The rows of a group lie close to one hidden flat surface of 10 dimensions, which may be shifted away from zero. Surfaces can cross.
(in the rows, 128 means zero)
Some rows, each with its group after it:
[148 120 162 196 130 165  88 143 165 149  86 160 153 130 135 105] : k398
[119 128 130 123 116  62 120 113  85 107 110 133 147  95  84  87] : k87
[118 128 114 122 126 133 129 166 128 175  68 116 183  89 157  83] : k398
[155 131 126 124 104 101  98  82 152 131 169 154 165  82 147 106] : k87
[150 162  91 159 142 124 214 162 157 174 132 163 109 130 178 193] : k820
[ 66 139 141 149 170  74 128 131  83 153 103  79 149 167  73 111] : k87
[149 104 141 114 108 164 102 111 141  82 163 144 104 163 134 162] : k279
[122 163 117 152 117 132 104  93 114 138 141 103 149 134 172 134] : k743
[124 121 104 118 186 113 121 128 160 109 120  95 149 180 149 136] : k398
[122 161 164 158 174 101  95 109 148 136 133 104 146 104 122  91] : k743
[ 94 130  96 103 135 128 202 147 145 185 163  97 134 173 146 195] : k279
[139 128 113  74 104 158 168 174 136 130 102 114 105  99 103 127] : k279
[105 157 107 131 130 102 121 128  96 126 130 118 146 127 129 136] : k820
[130 100 119 103  80 159 166 171 151 159 129 138 123 173 164 179] : k279
[135 120 137 150 108 140 131 150 185 176 109 158 124 111 151  78] : k820
[155 120 125 137  94 171 132 159 122 142  88 140  97 115 115 117] : k820
[124 138 144 156 105  99 101 106 113 100  89 110 183 134 167 100] : k87
[ 92 136 123 147 152 115 122 140 113 115  83 113 167 165 114 129] : k820
[ 85 132 126 103 174 155 134 178 178 104 112 151 140 151  59 142] : k820
[130 111 126 135 170  98 119 109 131  90 141 140 113 141  62 130] : k743
[124 119 145 125 120 137 130 157 161 126 105 150 136 126 120 112] : k279
[108 174  89 130 143 133 137 184 136 166  92 142 163 107 110 117] : k398
[ 98 164 117 116 130 106 101 134 123 128 123 118 197 116 129 121] : k87
[140  58 176 123 129  83 138 133 143 131 106 123 138 145 131  95] : k743
[138 120 107 113 115 131 137 128 142 147 138 125 139 134 164 132] : k398
[150 111  92 130 138 127 148 141 113 113 115 169 102 133  63 136] : k743
[130 166 131 154 125 108 149  49 106 114 150  81 115 102 139 124] : k820
[ 82 162 105  11 127 106 123 170 122 103 148 100 179 113 138 147] : k279
[147 134 121 161  83  96 173 109 103 170  92 100 140 123 172 115] : k398
[163 111 142 153  89 127 104 121 110 117 103 133 127 142 173 127] : k87
[104 166 112 126 102 129 112 166 103 137  87 132 183 126 154 121] : k279
[141 162 103 186 123 159 144 124 134 150  66 110 140 125 139 107] : k398
[159  62 179  59 101  82 100 167 122 108 116 117 134 118 156  99] : k279
[126 124 135 152 152  85 151 162 123 143  89 146 131 131 111 118] : k820
[132 168 146 128 173 115 129 133 166 138 137 120 127  80 109 109] : k820
[123 138 140 130 161  68  82 143 135 148 180 174 130 116 138 109] : k743
[150  90 172 154 151 100 134 118 182 153 147 156  97 122  91  93] : k87
[103 112 145  78 109 131 194 149 142 140  92  83 127  91  71  92] : k743
[139 100 163  70 142  87 131 146 158 133 176 121 119 126 153 157] : k820
[167 138  97 156 107 113 165  89 124 137 140 130  85 141 152 140] : k398
[103 147 144 166 155  83 134 190 111  61  60 177 118 170 137 114] : k87
[130 131 128 150 105  72 112  77  65  99 137 131 125 129 134 118] : k87
[101 127 157 143 106 252  92  82 206 107 142 136 172 105 113 121] : k398
[ 93 151  98 143 120 150 179 119 161 159 100 111 164 122 145 108] : k743
[191 116 129 166 123 110 118  92 130 148 148 128 109 127 177 136] : k743
[ 55 197 114  86 115 148 119 158 164  79 133 186 164  97  64 112] : k279
[125  44 181  71  85 108 118 145 119 119 110  83 149 169 150 124] : k820
[102 156 130 154 132  92 118 104 152 149 149 120 181 140 191 128] : k279
[135 159 122 121 120 114  96 119 102  97 128 143 128  90 115 102] : k279
[116 112 169 135 106 114 150 100 158  89  86 106 153 133 140  95] : k87
[110 151 116 156 116 144  78  49  97  94 168 124 164 127 140 134] : k398
[115  99 136 115 102 190 101 112 100  74  80  63 162 179 111 151] : k398
[ 99 157 126 128 166 108 127 183 148 122 111 163 138 138 104 123] : k87
[148 132  88 133 125 135 146 158 108 149  73 126 118 108 116  98] : k398
[120 120 140 105 151 139 178 139 173 111 120 120 109 127  69 133] : k820
[138 144 133  99 110 123 186 133 173 183 156 107 114  81 158 119] : k743
[ 99 199  78  71 156 179 126 192 147 123 115 117 155 106 103 147] : k279
[132 126 139  96  97 138  70 110  71 112 140 118 104  96  86  88] : k820
[105 144  94 151 132 151 122 107 115 110 105 120 161 159 116 135] : k743
[161 117 143 150 125 112 111 121 159 188 126 147 136  78 103  79] : k87
[166  99  98 154 139 128 133 164 152 160 111 173 135 155 159 150] : k743
[148 130 140  91 144 133 117 160 175 129 120 112 139 102 162 108] : k279
[147 142  66 120 178 114 161 113 157 151 117 124 115  73 144  64] : k398
[164 124 135 139 149  79 125 127  73 136  78  68 142 114 102 118] : k743
[150 119 137 143 118 101 120 115 126 113 128 160 110 118 116 109] : k87

New rows. What belongs after each?
[170  79 123 123  76 118 127 116  58 103  92  88 109 185 143 160] : k398
[132 125 142 134 111 108 128 142 131 130  85 133 155 107 123  88] : k87
[156 163 102 116 174 112 140 160 126 145 122 130 114  88  67 137] : k743
[121 120 140 107 125 203 104 104 197  93 161 135  98 144  92 127] : k820
[144 132 117 107 143 154 157 111 115  97  94  60 116 119  44 141] : k743
[117  99 133 159 121  81 121 120 130 147 118 168 142 137 159  86] : k743
[152 149  88  56 112 139 156 203 133 159 120 132 114  76 139 134] : k279
[159 143 127 176 137 136 114 166 116 152  86 160 115 120 136 118] : k820
[125 118 152 171 119 150  93  67 179 120 152 140 127 142 153  86] : k820
[122 192  83 119 153 121 120 126 131 160 165 117 150 109 182 146] : k279
[128  76 126 119 128  44 203 155 120 142 133 178 102 141 113 142] : k820
[153 106  75 163 127 120 185 129 117 144  65 159 122 122  89 107] : k743
[ 87 138 134 120 101 164 136  90 173 136 146 115 185 120 141 131] : k398
[ 96 129 131 166 123 140  58  93  98  98 101 136 145 143  77  67] : k820
[163  81 142 134 127 108 187 139 182 156  94 133 100 106 118  74] : k398
[153 119 136  91 154 136 136 145 169 123 146 109 115 130  98 155] : k743
[122 149 109 155 118 146 121 153  96 193 111 105 132 151 133 140] : k87
[142 163 118 180 150 127 113 107 136 147 113 122 146 125 151 116] : k743
[152 214 103 147 135 165 118 113 126 145 159  93 126 103 188 174] : k820
[124 164  98 160 131 200 114 141 162 150  79  97 177 145 173 131] : k398
[179 181 145 144 166 156  92 144 146 138 154 115 118  96 172 156] : k820
[152  74 171 116  96  91 152 132 154 116 108 143 120 128 148  96] : k87
[ 94 166 114  92 123 139 122 156 113 147 106 115 140  83  83  88] : k820
[144 137  80 128 132 163  97 124  93  89 150 155 108 164  94 181] : k743
[ 92 157 129 136 130  86 126  97 119  75 122 137 154 124 124 107] : k87
[128 169 125 125 146 142 182 144 134 130  94  91 122  97  93 131] : k820
[100 123 118 116 128 179 120 139 177 123 131 117 173 190 162 162] : k743
[111 139 125 120 113  95  78 116  72 126 164 150 127 130 146 124] : k743
[ 64 135 140  82  76 114 158  96 151 135 198 121 187 141 138 178] : k398
[131 160  90 156 227 106  81 159 110  81  98 151 121 174  49 136] : k398
[101  98 119 123  91 162 150 113 113 100  93 137 113 136  72 104] : k743
[109 127 131 150 123 138 116  41 101  82 116  71 158 138 112 105] : k398
[110 160 125 162 141 143 148  88 134 106 114 101 144 144 122 132] : k820
[128 103 177  78 155 108  78 164 150 120 148 102 158 153 160 151] : k820
[148  86 156 156 118  95 100 118  92 112 135 147 112 162 130 139] : k279
[170 156 129 217  34 207 133  78 120 165  93 121 133 113 186 122] : k398
[126 153 120  87  66 101  97 169 122 128 137 170 164  95 191 116] : k279
[102 150 128 153 123  85 222 130 132 165  92 128  87  91  95  69] : k87
[127  93 142 143 141 100 156 148 179 145 131 173 127 150 134 126] : k820
[142 124 136 155  63 168 172 112 128 121 111 132 101 147  75 157] : k398
[142  87 194 149 143 116  62  96 122  83 125 117 119 154 103 105] : k743
[152 109 122 106  88 131 117 126 102 118 136 133 118 133 124 146] : k87
[173 132 104 138 139 128 151 175 141 171  92 142 118 102 113 129] : k743
[130 119 130 118  49 143 169 138 119 153 140 128 130 151 137 180] : k398
[134 150 135 186  98 122 126 109 123 151 137 180 123 116 100 131] : k398
[ 92 127 136 155 129 137 117 112 111 119 106  88 168 192 143 161] : k279
[117 104 153  79  82 152 142 144 136 139 137 105 113 123 143 123] : k743
[181  77 170 125  70 150 130 109 180 163 157 135  87 105 190  94] : k820
[134 138 117 167 155 156 129 105 165 132  78  79 159 152 166 103] : k398
[156 153 128 135 149 126 135 163 118 144 110 145  94  77  92 110] : k820
[153 106 142 136 139 128  96 183 140 146 140 167 102 169 127 154] : k87
[151 142  89 113 102 146 105 137  53  62 142 177  63 135  69 167] : k87
[ 93 126  99 111 148  95 172 118 131 126 105  90 176 139 102 130] : k743
[127 164 123 169 140 147 119 121 119 124  94 101 149 135 142 135] : k820
[134 126 168  93 152 157 142 123 148  95 115  75 105 104  61 114] : k820
[140 150 122 159 128 164 103 168 128 115 100 157 114 157 131 142] : k87
[142 117  90 118  98 132 192  91 144 146 140 105 133 133 166 151] : k743
[136 140 152 125 173 111 178 121 169 123 142  94 120 116 127 154] : k820
[147 117  87 166 148 145 142  77 137  96 123 123 135 167 108 155] : k743
[175  98 177 164 137 123  84 155 166 140  95 149 140 137 184  99] : k279
[117 150 128 142  89 109 192 105 139  87  87 133 125 106 149  90] : k87
[ 72 159  91 105 120 169 197 130 171 145 119 121 140 108  99 110] : k743
[147  84 115 108 105  67 146  53  88 122 161 109 115 102 158  96] : k398
[132 110 158 154  88 107 150  91 118 119 142 130 123 159 101 143] : k398
[112 175 103  90 117 131  61 191 116  99 155 222 142 112 111 140] : k279
[116 178 115 154 162 127 128 148 103 126  92 118 140 114  87 123] : k820
[132 146 104 153 126 168 125 128 120 123 107 142 115 125 103 123] : k743
[139 133 147 143 137 117  70  80  91  98 147  97 130 150 134 140] : k743
[134 135  65 143 147 100  98 149  51 122  95 133 164 161 116 164] : k743
[121 123 144 130 107 153 110 144 163 108 139 175 126 150 126 144] : k279
[121 139  92 133 125 117 158 117 133 126 162 169 103 137 119 143] : k820
[102 136 151 122 159  62 117 102 196  94 179 167 169 131 158 111] : k87
[152  53 184 159 117 117 130  55 125 160 144  70  93 147  80 104] : k87
[135 132 138  80 166  90  76 151  86 104 150  76 153 155 106 180] : k743
